All rows are made from the same 10 directions, up to rounding. Whole rows:
[[  2.5  15.1   0.4  18.6  26.1  -0.9 -20.1  -0.7  -4.9  12.7 -16.3 -32.4
   -5.0  27.2 -22.0  -6.0  -9.0  -7.6]
 [ -4.2  18.7 -15.3 -19.5  36.1  -1.9  -7.0  13.9 -18.7 -10.6   4.0  22.2
  -23.2  40.8   5.7 -17.6  10.4   3.4]
 [ 26.7  11.6  -8.9   6.0  34.2  21.9 -13.3   5.8  -1.0 -20.0 -29.0 -10.1
  -15.8  15.4 -24.8  -7.0   1.8   0.2]
 [-21.0  17.4 -40.7 -20.2  20.4  16.5 -10.7  -2.6 -22.1  18.2  15.8   0.6
  -45.5  30.9 -10.6  -4.4   4.2 -13.3]
 [-20.8 -21.8  33.2  -4.7  14.8  -4.1  29.3  -4.4  -9.8  -6.2  15.6  31.1
   22.9   2.1  16.9 -32.5  28.4  37.5]
 [-52.3 -12.2   3.8 -14.9   0.1   6.0   6.3 -20.0 -21.8  -7.1  25.9 -10.7
   -0.2  -1.2 -23.4  -2.2 -10.2  -6.8]
 [-23.5 -23.3   1.0  12.7  -1.9 -11.2  -7.0 -17.7  -9.3 -12.8  27.7  29.6
    2.3 -17.2  24.9 -32.0  -5.8   0.5]
 [  3.6 -18.4  -3.1 -31.2 -15.6   8.3  35.4  -9.6 -29.0  -2.8  21.2  26.4
   16.8  -5.7 -16.4  34.8  39.6  13.2]
 [  5.5 -12.4 -26.3 -16.0 -14.7  23.5  26.9 -14.9   6.8 -36.1  20.1  33.2
   -6.5 -24.0 -23.9  22.0   8.9 -21.0]
 [-19.1  22.2  -9.5 -21.8  -6.8  11.3  16.5   0.5  40.5  -6.5  11.5 -25.1
  -12.2 -27.4   3.2  25.8  -3.5  -9.5]
 [ 35.6  -9.7  15.8  19.5   2.4 -22.8 -33.1   1.7 -14.0 -16.0 -17.8  -4.8
   23.7 -21.1  26.3   2.6   0.7  16.8]
 [ 29.0 -29.6 -11.6  -7.4   4.9  39.6   0.7 -26.4 -41.7 -13.0  -8.3  -8.2
    2.8 -31.2 -36.9  28.6  36.0  21.0]]

The start of a row, then its end:
[  6.3  -6.2 -18.3  28.2  35.7  13.7 -30.8  -7.0 -13.0  11.8  -5.8  15.6
 -34.0  12.4  19.9]
[-57.4   3.6  11.1]
[ 10.3   6.1   4.5   4.3  -4.4 -17.4 -31.3   6.2 -33.5  13.8 -19.9 -32.9
  10.1  24.9 -21.6]
[ 22.3 -18.3 -10.3]
[-54.2  -7.2  -6.9   1.6 -12.6  -1.6  -3.9 -25.8 -12.2  38.9  33.9 -27.3
  -9.0  -8.0  -1.8]
[-1.7 -9.1 -8.8]
[ 24.1 -21.5   6.9  51.1 -23.4 -22.7  10.0 -11.3  22.6   5.0   7.5  37.5
  28.3  -4.5   6.1]
[-17.3  -7.4 -21.2]
[  5.3   6.4   2.3   0.8  39.5   0.4 -41.0   3.3 -25.9 -16.9 -17.8 -19.6
 -12.4   4.6  11.9]
[-19.1  -1.2  20.1]
[-31.0   9.9 -18.9 -35.2 -13.6  19.6  -5.7   8.7  16.0 -50.5   2.2  -0.9
 -31.4 -18.7 -10.9]
[  5.2 -45.0 -30.3]
[-12.8  -9.7  19.5   0.7 -17.7 -26.0  18.6  -9.6 -27.2  64.1  22.2 -11.0
  32.1  14.6   7.9]
[20.8 34.0 22.3]
[ 23.7 -13.9  21.8 -20.3 -26.3  18.5  17.0  26.6  18.4 -10.7 -30.0  19.3
   2.3 -32.2  31.8]
[-7.7  5.6 36.4]
[ 17.3 -17.7 -18.0  -2.6   5.7  22.4  -3.7 -17.3 -30.7  25.7   5.7   3.1
 -12.4 -18.3   8.3]
[ 4.6 41.2 28.7]
[-12.6 -16.9   9.6 -16.3 -10.0 -16.6   3.3  -8.2 -20.9 -28.6  22.4  20.1
  20.9 -19.2  12.4]
[10.5  5.4  6.6]
[ 8.9 23.3 -2.1  0.8  6.2 -1.8 45.0 -3.8 51.0  6.7 17.5 -2.7 14.5 -5.1
 -5.6]
[29.8 31.4 -6.5]
[ 20.5 -12.0 -29.7   6.9  -6.1  14.4 -11.4  -1.5 -15.0  14.7  -0.3  32.1
 -27.2   1.4  13.0]
[-17.5   7.4  -0.9]
[  6.6  18.0 -11.3  17.6  38.0  -3.8 -27.0  -6.4  25.3 -41.4   0.4  -9.0
 -12.1 -16.8  14.4]
[-15.0 -10.8 -10.7]
[ -4.6   5.5 -29.5  12.4  35.4 -25.3 -21.1 -15.2 -11.5 -10.7  41.8  41.5
 -15.8   6.3  44.1]
[-28.0  19.8  -3.8]
[ 8.4  9.5 -6.1 15.5 28.5 -3.4 -8.5 -5.6 -6.0 31.8  3.0 -8.9 -6.8 15.5
 13.0]
[-11.7  26.6  15.9]
[ 31.5 -36.1  14.1  34.4 -10.1  -5.3  12.1  -8.3 -21.4   4.7  -7.2  44.7
  28.4  15.5 -14.6]
[-21.2  12.6   4.0]
[  7.6 -14.9  31.0  12.0  18.1 -15.7 -14.3  -9.0 -29.4 -25.8 -10.2 -13.7
  36.3  -0.9 -14.1]
[ 2.3  3.6 15.8]
[ 15.5 -17.5  -9.6  25.8   4.5  36.6 -27.8 -19.2   5.8 -14.6 -23.8 -27.5
 -18.1 -43.9 -13.0]
[-13.6 -15.7   0.7]
[  0.4  35.8  23.9 -10.1  37.3  13.1  13.2  22.6  37.5 -19.3 -33.5 -40.7
   0.8  20.4 -24.4]
[ 1.9 -4.3  8.0]
[ 28.3   6.4 -27.4   0.7  18.8  21.4 -37.3 -13.7 -11.1 -24.2 -14.5 -34.8
 -19.0 -32.9 -11.5]
[26.5  2.6 -2.8]
[ -9.6 -11.2  25.1   8.2 -14.1 -47.7   1.5 -14.6 -10.9  16.9  33.1  -1.8
  45.7 -22.0  39.5]
[18.6 21.8 18.4]
[ -4.6  24.5  14.0  14.9  11.4 -20.4  -2.8   9.5  23.0  31.8  -5.5 -29.8
   7.2  19.3  12.1]
[-2.4 -1.9  2.0]
[ 35.6  34.0 -17.3  16.9  11.3 -30.1  17.7   4.0  46.4  15.4  19.5  14.1
  10.9   6.2  28.3]
[ 25.4  33.3 -12.4]
[ 17.1 -12.4  11.2  -0.5 -14.2   8.0  37.3  12.0  -4.4 -13.8 -15.6  38.4
  18.6  40.5 -50.7]
[  1.1  -3.5 -17.2]
[ 11.2   5.6 -33.0 -32.2   7.6  23.1 -18.6  -5.7 -28.8 -19.6  -0.1 -13.5
 -25.2 -17.3 -12.4]
[34.9 11.8  0.1]
[-27.0 -31.5  -5.4  -6.1  -1.1 -11.6 -11.4 -30.5 -52.8 -23.2  38.1  22.4
  11.9 -12.7  -3.8]
[-0.1  5.1 -2.0]
[ 11.7  -9.2   6.0  21.3 -13.0 -35.6 -14.3 -15.9  -0.9   8.3  21.3  -1.3
  28.9 -32.6  37.8]
[15.6 12.2  5.8]
[ 21.2 -27.7  -4.9 -10.0 -35.6  32.0  -9.8   4.3 -19.6   6.0 -27.4   0.8
 -13.5 -31.0  -1.2]
[ 4.0 -7.0 15.0]
[-21.5  38.7   6.0 -17.0   7.9   3.5  14.8  29.1  31.0  -0.4 -20.0 -24.0
 -13.4  48.5 -34.3]
[  2.5 -32.7 -26.7]
[ 18.7 -11.3 -18.1  -0.1  12.8  17.1 -28.8 -12.6 -11.5 -50.6  -5.6   3.7
 -13.2 -38.1   1.5]
[ 0.6 -5.1 -1.0]
[-13.3  18.6 -34.5 -26.3 -22.9   6.1   3.6  10.5  12.6  14.2  14.2   6.9
 -33.7   3.2   8.3]
[ 16.5 -12.4 -24.3]
[  1.5 -19.8  28.5   1.7  -6.8  -0.4  21.5 -23.8  -3.9  -4.7   9.0 -25.1
  43.7 -39.7 -13.0]
[33.8 29.1 23.5]
[-16.2   6.5 -36.2  -5.9   1.7  24.8  -6.9  -2.0   8.6 -15.9   5.6  13.6
 -43.0   7.0 -17.1]
[-16.4 -27.2 -33.5]
[ 21.9  11.1 -18.0  -3.2  19.3  -0.7 -22.0  18.6 -15.5  -0.8 -14.2  22.9
 -25.0  28.7  16.6]
[-20.3   1.8   3.5]
[ 17.1 -34.2  30.0  14.0  -3.4  -4.6  -2.5  -0.2 -35.1  -0.1 -16.5  21.1
  27.0   4.0   2.1]
[-22.4  10.5  29.6]
[  9.6 -21.0  -7.4   7.9 -12.4 -10.0  -6.0 -18.9 -15.5   1.5  21.8  17.7
  10.9 -31.3  24.4]
[ 7.2 18.9  8.8]
[  7.7 -19.3  -4.9   3.3  11.5   6.7 -18.9 -23.3 -23.7  15.1  14.1  -8.8
  -2.3 -47.1  41.2]
[-2.2 39.5 42.6]
[ 28.6  22.3 -16.2 -18.7   8.8   9.6   7.7  10.3  16.6  21.3  -3.2  -9.6
 -13.9 -14.8  28.8]
[26.1 40.6 24.8]
[-26.0  -2.6  15.9 -10.5 -12.4  22.5  26.8  18.3  22.7  28.5 -11.9   6.7
 -17.6  10.5   9.4]
[-36.4  -7.8  17.4]
[ 28.0  23.9 -21.6  11.1   9.5 -13.3  31.6   2.1  26.3  22.7  17.5  26.6
   4.4  32.6  -5.4]
[ 19.3  33.9 -18.6]
[ -7.1 -11.4 -16.7   7.3   6.4  -0.4  14.5 -29.8  -9.0 -29.0  32.5  20.7
  11.2  -2.5 -34.4]
[ 14.8   8.3 -28.0]
[ 16.0 -11.8  15.0   5.3 -26.1 -24.8  -0.9 -13.5 -14.9   7.4   7.5 -20.8
  42.5 -25.9  -2.4]
[48.5 12.6  3.4]
[-35.8  -3.5 -35.3  13.8   6.8   0.2  -8.2 -14.5   0.4  31.7  40.2  36.8
 -42.3  11.2  35.2]
[-51.7  -2.3 -12.5]
[ -1.1  -1.8   7.5  -8.6 -29.0 -13.0 -12.3  26.4 -11.7  30.5 -15.4   9.2
  -7.4  17.0  28.0]
[-13.6 -19.1   7.7]
[-21.7  10.4 -24.9 -19.6  -3.6 -16.7 -24.2   0.4 -38.7 -18.7  14.8   2.2
 -12.0  35.0 -29.8]
[ 19.8 -31.9 -42.4]
[  6.7   5.4   0.3  35.6  25.1 -18.1 -12.1 -12.2  -3.4  50.4   9.6 -10.9
   3.8  16.7  22.7]
[-19.4  26.4  15.1]
[-15.9   6.0   4.9  10.5  20.7   0.2  -6.3  -5.0   4.5 -15.0  -1.3 -11.8
  -1.4  13.1 -18.7]
[-14.9 -16.0 -12.0]
[  0.6   4.4  28.8   3.0   4.5  15.2  33.7  -5.2  40.7   7.0  -8.5 -35.7
  22.5 -29.4  -7.0]
[15.5 22.5 24.1]
[-18.1  17.9  16.3  -3.0  53.8  -4.2  -4.5   8.6 -14.3  15.1  -4.3 -12.4
  -6.5  42.8   7.1]
[-33.1  20.1  29.8]
[ 28.5 -20.1  -0.4 -19.4 -17.6  -1.4 -26.1   9.0 -59.9  -5.9 -20.6   6.9
   6.3   0.6  -2.6]
[20.9  3.3 16.1]
[ 48.4 -15.1 -19.1  22.2  -2.6 -39.2 -33.9  -4.5 -43.1  -6.3  10.7  48.4
  15.1   8.6  29.4]
[ 3.9 15.2 -5.3]
[  3.3 -24.8 -10.0   2.1 -30.8  44.5   4.1  -9.9   3.5   9.1 -17.2  -9.9
 -19.1 -34.1 -21.4]
[ -1.1 -12.7  -1.1]
[ 22.7   7.9 -11.2 -11.0 -26.3  -9.7 -30.7  30.2   1.7   1.1 -22.6  10.1
 -20.0  -6.8  41.0]
[ -1.7 -25.6  -1.3]
[ 12.5 -23.7 -21.1 -24.8 -10.8  41.8  19.6 -23.0 -31.5  22.0  10.5  -2.4
 -10.0 -34.3 -13.6]
[33.1 51.5 29.3]
[ -9.7 -45.0  -6.5  17.5 -43.1  -2.3 -23.8 -20.7 -26.0  -9.8  12.7  25.2
   1.2 -37.3  11.3]
[-17.2 -31.4 -14.2]
[ 12.9   6.1 -18.0  48.2  11.4  -5.8  -4.4 -19.1  36.2 -14.4   8.5   6.4
   0.1   0.9 -19.2]
[-11.2 -17.8 -43.6]
[ -7.5   1.5  -0.6   7.1  -1.1  -0.5  11.6  -0.3  24.7 -26.5   5.7  17.5
   0.7   0.6  -9.2]
[-11.0 -17.9 -22.0]
[ 32.7  -3.6  -8.0  -0.7   1.8  27.8 -14.0  20.6  12.4 -30.8 -37.8  20.1
 -25.9 -10.8   8.2]
[-25.4 -16.3   5.3]
[ 11.2 -23.3 -21.3  23.5   5.4  54.2  19.7 -22.1   6.1 -13.3 -11.5  17.4
 -20.7   1.6 -62.8]
[-20.9  -3.6 -22.5]
[  9.7  10.0  13.7 -19.3  13.0  20.0  32.0  14.9  14.9 -22.8 -19.8   0.8
   6.4  15.6 -32.2]
[10.1 10.5  6.6]
